The first 10 rows are patterns. Each new row is the sum of 3 different patterns, raised or lowered, with some noise. Before adding, each is slid sideways (what falls off one end comes back at the other) and multiplied by a number that may be negative. Names go in the order of the patterns.
Some rows, each with the names of its patterns after it:
[-28  27 -16  -7   6  -9 -25 -13  20 -14  12 -27 -30  -1   9   8  28  -4
  25 -22  20  20   2   3  15  18   4   1  -4  14  29 -22  26  16  11 -26
 -23   0 -20 -18   7  19] | zus
[  6  23 -16 -15  13   9 -29   1  23  -9   1   6  14   5 -28  19  -9  -6
  -1 -12  20   7 -12  13 -16  -5  26   6   2   7  15  18  24 -21 -22  14
 -20  -2 -28  10   5  -9] | fekod
[ 29  10 -28  23  -1  27  29 -22  18  10   5   5   4 -15 -16 -24  -2 -30
 -10 -25  23 -10 -16  19  22 -21   9  -6  19 -20  21 -21  16 -17  -2  26
 -21 -27 -23   7 -27 -29] | Nonos
[ 14  10  21  22  23  12  -9  11  12 -16  21  10   3 -24 -25   6  -2 -23
  13 -16  -5  18  19  20  -5  19   0  -8 -21  21  14  21   9   4  18   1
  20  10  23 -12  28  -1] | mir
[-25  -7 -22  -5  25   3  22 -10   4  -5  -4  -5  -5   7  10 -19   8 -21
  23  15  -2 -20  14   1   1 -27  30 -22  -2  -4 -11 -24  27  16  21  -3
  -4  25 -22 -11 -28   3] | bobo
[  2 -27   8   1  -1 -21  -4 -16 -19   3   7  14 -12 -10  26  -6  21 -17
 -23   6   2 -28   5  20  29 -14  22  -7  24 -24 -13  26 -11  27  19 -20
  25 -13  -2   4  14  -4] | mone
[-20 -23  -7 -12 -28 -18  16  25  13 -27 -28   0 -19 -16  -6  -4   0  21
  13  26 -14  -9  12  22 -28   9 -28  10  13  13  29  -4  -6 -11  -6 -26
  18  29  -8  29 -24  -8] | bel
[-15 -25 -21  20   8 -24 -13 -21 -18 -14   5 -21  -1  26 -11   4 -23 -15
 -19  -7 -25  11  -5  -3  26  -4  22  13  -5   4  23  -5 -28  23   5   7
 -14  19  -9   0  15 -24] | tuduf
[-13  10  18 -12   6 -29  19   0 -17 -27 -15  28  16  -9  20   1 -11  -2
   6  20  -7 -26 -27  30  17  29  28 -19 -25  -1 -12 -11  11   7  23  12
  18 -15  21  26  21  23] | Lalu
[-24  -3 -14  11 -13 -24 -10  11  16   6 -24 -26 -10 -24 -18  20   9  -3
  -4 -23   9  29  -2  25 -26   9  12   6 -27  19  -8   8  23  -2   6  23
  23   9 -14  18  -1  -2] | reger

New rows. What belongs after each?
[ 11 -13   5   1   0   8   4 -11   9  -5 -10   9   8 -13  -2  -5 -26 -22
 -31 -17  11 -10 -12  -8   0  -8 -20 -15 -14  -8   5 -18  -1 -20   8   1
   3 -28   4   0   7 -12] | bobo bel tuduf
[-39  -4  -1 -45 -60 -31  31  42 -57  19  27 -20 -22 -48 -20 -39 -56 -62
  36  -8  66 -20 -20 -38  -2 -76 -52  41 -34  45 -11 -48  -5   0  13  35
  15  -7 -26  -6   1  -9] | zus mone Lalu
[32 31 19 21 13 20 16 18 28 52 55 33 28 -2 28  5 24 20 32 24 40 52 54 20
 25 42 46 -4 23  7 39 31 35 48 15 41 33 30 -4 54 51 20] | mir bobo bel
[ -2  -1  -7   7   7 -17 -22  -8  -5   4  16 -26  12  -6  19   6 -20 -23
   1   5 -10  13  20  -3  10 -20  36  44   5  14  -7   3  13   4 -18  15
 -21  25   3   3  18  28] | zus mir reger
[44 35 -4  0 43  6 43  6  2 34 18 12 34 53 40 -7 35 20 36 37 57 -2 28  5
 21 20 10 38 33 42  3 46 32 50 18 -8 16  7 38 22 19 28] | zus bobo Lalu
[ -3 -20   3 -20 -16 -12  -2 -19 -20 -37 -17 -45 -39 -32  -1 -21 -37   9
  18 -11 -16 -23  12 -39  -7 -37   4 -20 -14  19 -25 -31 -22  -4 -23 -36
  13 -28 -42  21 -17  27] | Nonos mone bel
[-18 -10 -18 -16  21  24   9  38   4  12   6 -25  10   6  48  30  22 -16
 -17  11  47 -10  20 -35  50   8   5 -11  59 -14  20  13  21  12  61   9
  44 -19  23  33  -9 -29] | Nonos Lalu reger
[ -7  24 -14  21  50  -1   2   6   6 -18 -12  79  58 -15  39  33  28  55
  13  14  19  26  28  14   1  13  12   1 -24   5  -6  39  16  10  36  41
 -13  45   7  40 -17  44] | Nonos mir tuduf
[-20  -4 -17 -11  18 -52 -32 -30  20 -36 -28 -61  -9  -3   7   0 -25 -37
 -52 -25 -52   4   2 -34 -24 -34 -31 -29 -29 -51 -49 -59 -51 -27  11 -22
 -33 -46 -17 -60 -37 -24] | mir bel Lalu
[ -9 -44  16 -50 -52  -1 -42   9 -16 -13 -12 -17  16   2 -16  -1  14  33
 -30  -2  19 -24 -10 -18   1   0 -50   9  -3  19 -11 -24 -33  -7  -4 -15
 -26  21 -24  -2 -32   8] | fekod mone Lalu
[ 27   3  -1  23  26 -27 -17  -2  19  15   6  11   6  -2   3  17 -31 -17
 -10   4  10 -22 -11  40 -12  42   2 -25 -20 -15  -7   7   6  -6  38   5
 -25  11 -16  32  15  28] | zus fekod bel
[ 58  27  37  -5  45  72  31  56  27  40  50  -3  34  13  42  33  14 -16
  20  43  35   7  40  -4  47  47  24  67  34  21  -9  39  52  47  19  36
  26  29   9  55  40  23] | fekod bobo Lalu
[ -1  20  -5 -17  29   4   2 -28  -6 -29  19 -61  33 -23 -25  12  -3  -8
  11 -34 -17  -8 -34 -15  10 -18  47 -41 -13 -20   6  -7   4 -20 -17  13
  10   8 -28 -52  10 -25] | mone bel reger
[-17 -48 -14  -9 -26 -21  15 -38 -23 -23 -19 -27  -7   3  10 -23   0  -9
 -23   7 -50 -19   8 -23   6   5 -21 -37 -16 -41  -6 -22 -35  -9  11 -43
  -2 -27  19 -46 -28 -18] | zus fekod mone
[14  3 16 24 23 46 59 34 35 59 -1 48 47 50 41 18 43 63  0 32  4 52 18  1
  9 -2 45 56 30 37  5 20 14 23 47  3 14 16 45 53 35 44] | fekod tuduf Lalu
[  4  22  20   0  -3  28  29  39   2  -8   8  18  23  12   6   3  23   0
  11  25  18  13  32 -20  28  30  29  50   3  46  23  16 -15  34   3  42
  52  13  45  21  36  17] | mir bel reger
[ 45  37  13  12  24  61  28  42  62  12   1   0  33 -14  25  25  47  18
  46  17  36  52  16  -5  20  44   9  21   1  -9  32  17  15  46  19  63
   8  22  14   8   8  21] | zus mir reger
[-12 -17   4   6  20 -24  19  15  -5 -31 -22 -22   2  43   4  -6   4 -41
   6 -15   0  18  -8 -20 -15 -15  25  -5 -14 -24   0 -28   6  -6 -30  10
 -13 -26  -5  -3  39 -36] | Nonos Lalu reger
[-42   8   1  20  -9 -56  -1 -15  -6 -34  13 -17 -28 -33 -16 -48  -4 -47
  -1 -25 -43   2   7 -32   7 -22   6 -38   8 -22   2 -12 -28  -2 -38 -25
 -39 -21 -38 -37   4  17] | Nonos bobo mone
[  1 -37 -23   0  22  14 -38 -55 -15 -34 -31 -20 -18 -37 -17   1 -14 -29
 -20 -18 -14 -29  -8 -23  34 -31 -34  -5  10  24 -17  23 -13   6 -41  13
 -38  22  16   0  -5  -9] | zus mir reger
[  4  21  15 -10   7  23  -9  -1  16   1  17  -2  23  -7  15  -3  10   5
   9   4  14   7  23   8   2  13 -25 -18  28 -14  20 -26   5 -20  30 -33
  22   7  -6   1  19   4] | Nonos mir mone
[ 12  28 -28  10  36  42  22  48  23  65  83  10  33  45  19  29   6  -4
  -3  19  20 -33  13   8  69  10 -17  26  31 -10  24  30  59  -3  39 -15
  52  34  21  62 -17   9] | Nonos mone reger
[-35  -1 -27   6  -1 -27 -35 -13   5 -29 -14 -28  10  -6 -12 -14  -5 -16
  21  12  -3  19  -4 -21  -7 -25   1   3 -35 -51 -32 -15  -6 -29 -21  -5
  -9 -31   2   3 -39 -23] | Nonos Lalu reger
[ 15  48  16  17   4  52   1  30 -20  56   0 -10  28  64  72  22  72  59
  -4   3  68 -16  36  12   2  45  30  19  17  35  13  50  64  47  24  36
  28  42 -11  49  22 -14] | zus Nonos bobo
[  9  24 -28 -15  14 -26 -27 -47 -20 -36  11 -37 -32 -33 -39  -7 -18 -33
  -2 -23  37 -43 -28  -2   4  -1 -39 -15   1 -14  -8  22   5 -21 -44 -10
  -3  -4 -54 -27 -34 -46] | fekod bobo Lalu
[ 18  -5   9   0   8  13   5  10   4 -24  17  -5  11 -19  -2  -3  15   5
  28  10  -4   0  10   9  -3   8   2   9  16  11  15 -25 -15 -10   1  -3
  -5  10  37  11  -9 -28] | mone bel Lalu
[-19 -41  31  60 -32  43 -20  48  25   6  -2  43  13  -8 -10  32   0  25
  -2  46  36  -3  -1 -21   2  54  25  37 -22   5 -15  60 -18  34 -20  48
   5  51  33   4  29  -2] | mone bel reger
[ 23 -15 -10 -27   2 -10  -7   5  -7 -24 -15   6  -6 -18  36   8 -39  11
 -15  27  23 -25  22   6   7  -3  -2   4 -15  -7 -26 -37  -8 -18  13 -10
 -19  20 -17  -6   4 -17] | Nonos mir bobo
[-34  -2  37 -32  15 -25   6   3 -16  22  20 -30  33  17   7  41  13  28
  12  13  22  -9  -7 -31 -24 -21 -16  -1 -50  19   7   2  29 -13 -42   9
 -32  12   6  10 -21  11] | fekod Nonos reger
[ 44  60  23  44   2  35  44 -33   9 -42  46   5   4  -7  -5  34   7  -4
  50 -16  20 -30   9  42  15 -32  -4  31  37 -12  63 -22  -9   2  32 -23
 -13  -1  18  11  12  -3] | bobo mone Lalu
[-43 -24 -47 -26 -38 -22  -8 -27 -48 -16  -1   4 -13 -53 -24 -20 -37 -27
 -69 -18 -29 -40 -54 -41 -22  -8 -21 -11 -27 -33 -25 -25 -10 -26 -41 -64
   3 -12 -13 -20 -24 -40] | fekod bel Lalu
[ 6 33 47 47 51 43 24 11 23 19 -3 36 43 31 21 46  9 42 33 19 19 -6 29 29
 60 38 28 38 23 29 21 16 50 21 29 51 36  1 48 18 39 58] | bobo Lalu reger
[-33  -6 -49 -13 -66 -32 -16  -8 -36 -46 -27   8   5 -31 -80 -44 -53 -41
 -74   1 -14 -25 -40 -17 -32 -12 -13  14 -89 -24  -5 -28 -49 -17 -10 -12
 -19 -14 -17  -9   4 -28] | fekod bobo reger
[ 23  19  23  36   2  26  32  11   7   6  10  15  16   7  43  31 -17  16
  29  13  -2 -32 -12  10  14   7  16 -13  50 -22  13   8  17 -23   5  52
   7  31  -2 -18  39  -5] | zus mone bel
[-22 -24  -3 -26 -41 -35 -18 -42 -19 -48 -21 -40 -22   9 -69 -41 -44 -50
  -8 -36 -54 -29 -47 -27 -25 -45 -52 -24  -4 -57 -35 -72 -20 -22 -39 -22
 -18 -13 -41 -11 -33  -6] | fekod bel tuduf
[ 76  -4  49  10  22   7  -8   9 -23   2  -1  30  13  51 -13  40  50   9
 -25  10  53 -26  13  14 -24  41  18  59  35  13  14  34  43  25  49  51
  39  40  41  18  -3  13] | zus Nonos tuduf
[-15 -38 -41 -53 -14  -4 -33 -32  -1  15 -39 -22  -7 -62 -38 -12 -37 -42
  -2   5  -9 -23  -8  22 -18 -27 -29 -11 -12 -12 -30 -22  10   9   8 -14
   8 -22 -23 -25 -20 -30] | mir bobo reger
[-63 -37 -44   6 -51 -14 -24 -37 -43 -38 -21  -6  19 -24 -11   9 -10  -9
 -27 -24 -16 -17   4 -15 -20  -7   3 -34 -40 -35  -9 -61  -2  -7   2 -60
   2 -51   2 -35 -41 -13] | Nonos mir bel
[-20 -29  12 -11  -5 -36 -46  -7 -38 -32 -27  22 -13 -25   8   3 -13 -14
 -18  25 -33   9 -17 -12 -23 -15   4 -30 -39 -49  -8 -55 -46  12 -17 -52
   7 -19   2   6 -19   5] | Nonos mir mone
[-19 -29  14 -17  -3  27   4 -33 -12 -17 -17 -45  12   3 -39  11  -8   5
  19 -34   9  -1  19 -13  -2 -20   2 -13 -21 -44  -9 -38  -2  -6 -10  10
  -9 -18  27  -1   1 -34] | Nonos mone Lalu
[-38 -20 -46 -35 -29 -63 -22 -57  -8 -34 -14 -21 -30 -19  -5 -41 -13 -14
   9 -49  -9   0 -36 -36  15 -31  -1 -35   4 -43 -17 -40  -7   0 -46   2
   0 -20 -24  10   2 -31] | Nonos Lalu reger
[-40 -25 -55 -49 -45  11  14 -42   4  -8  -3 -34 -25 -25 -51 -68  -4 -32
 -35 -37  17 -51 -47 -37 -28 -34 -61 -24  -6 -42 -38  -5 -31 -28 -58 -30
 -39 -52 -40 -43 -36 -47] | fekod Nonos mir
[ -6 -14 -11 -31 -11 -22 -13 -52 -27  -9   9   1 -45 -30 -26 -45 -46 -21
 -33 -31  28   1 -19  -1 -33   9  21 -38  19 -30  11  11   0  -4 -12 -43
 -17 -32 -44  -6  41 -19] | zus Nonos bel
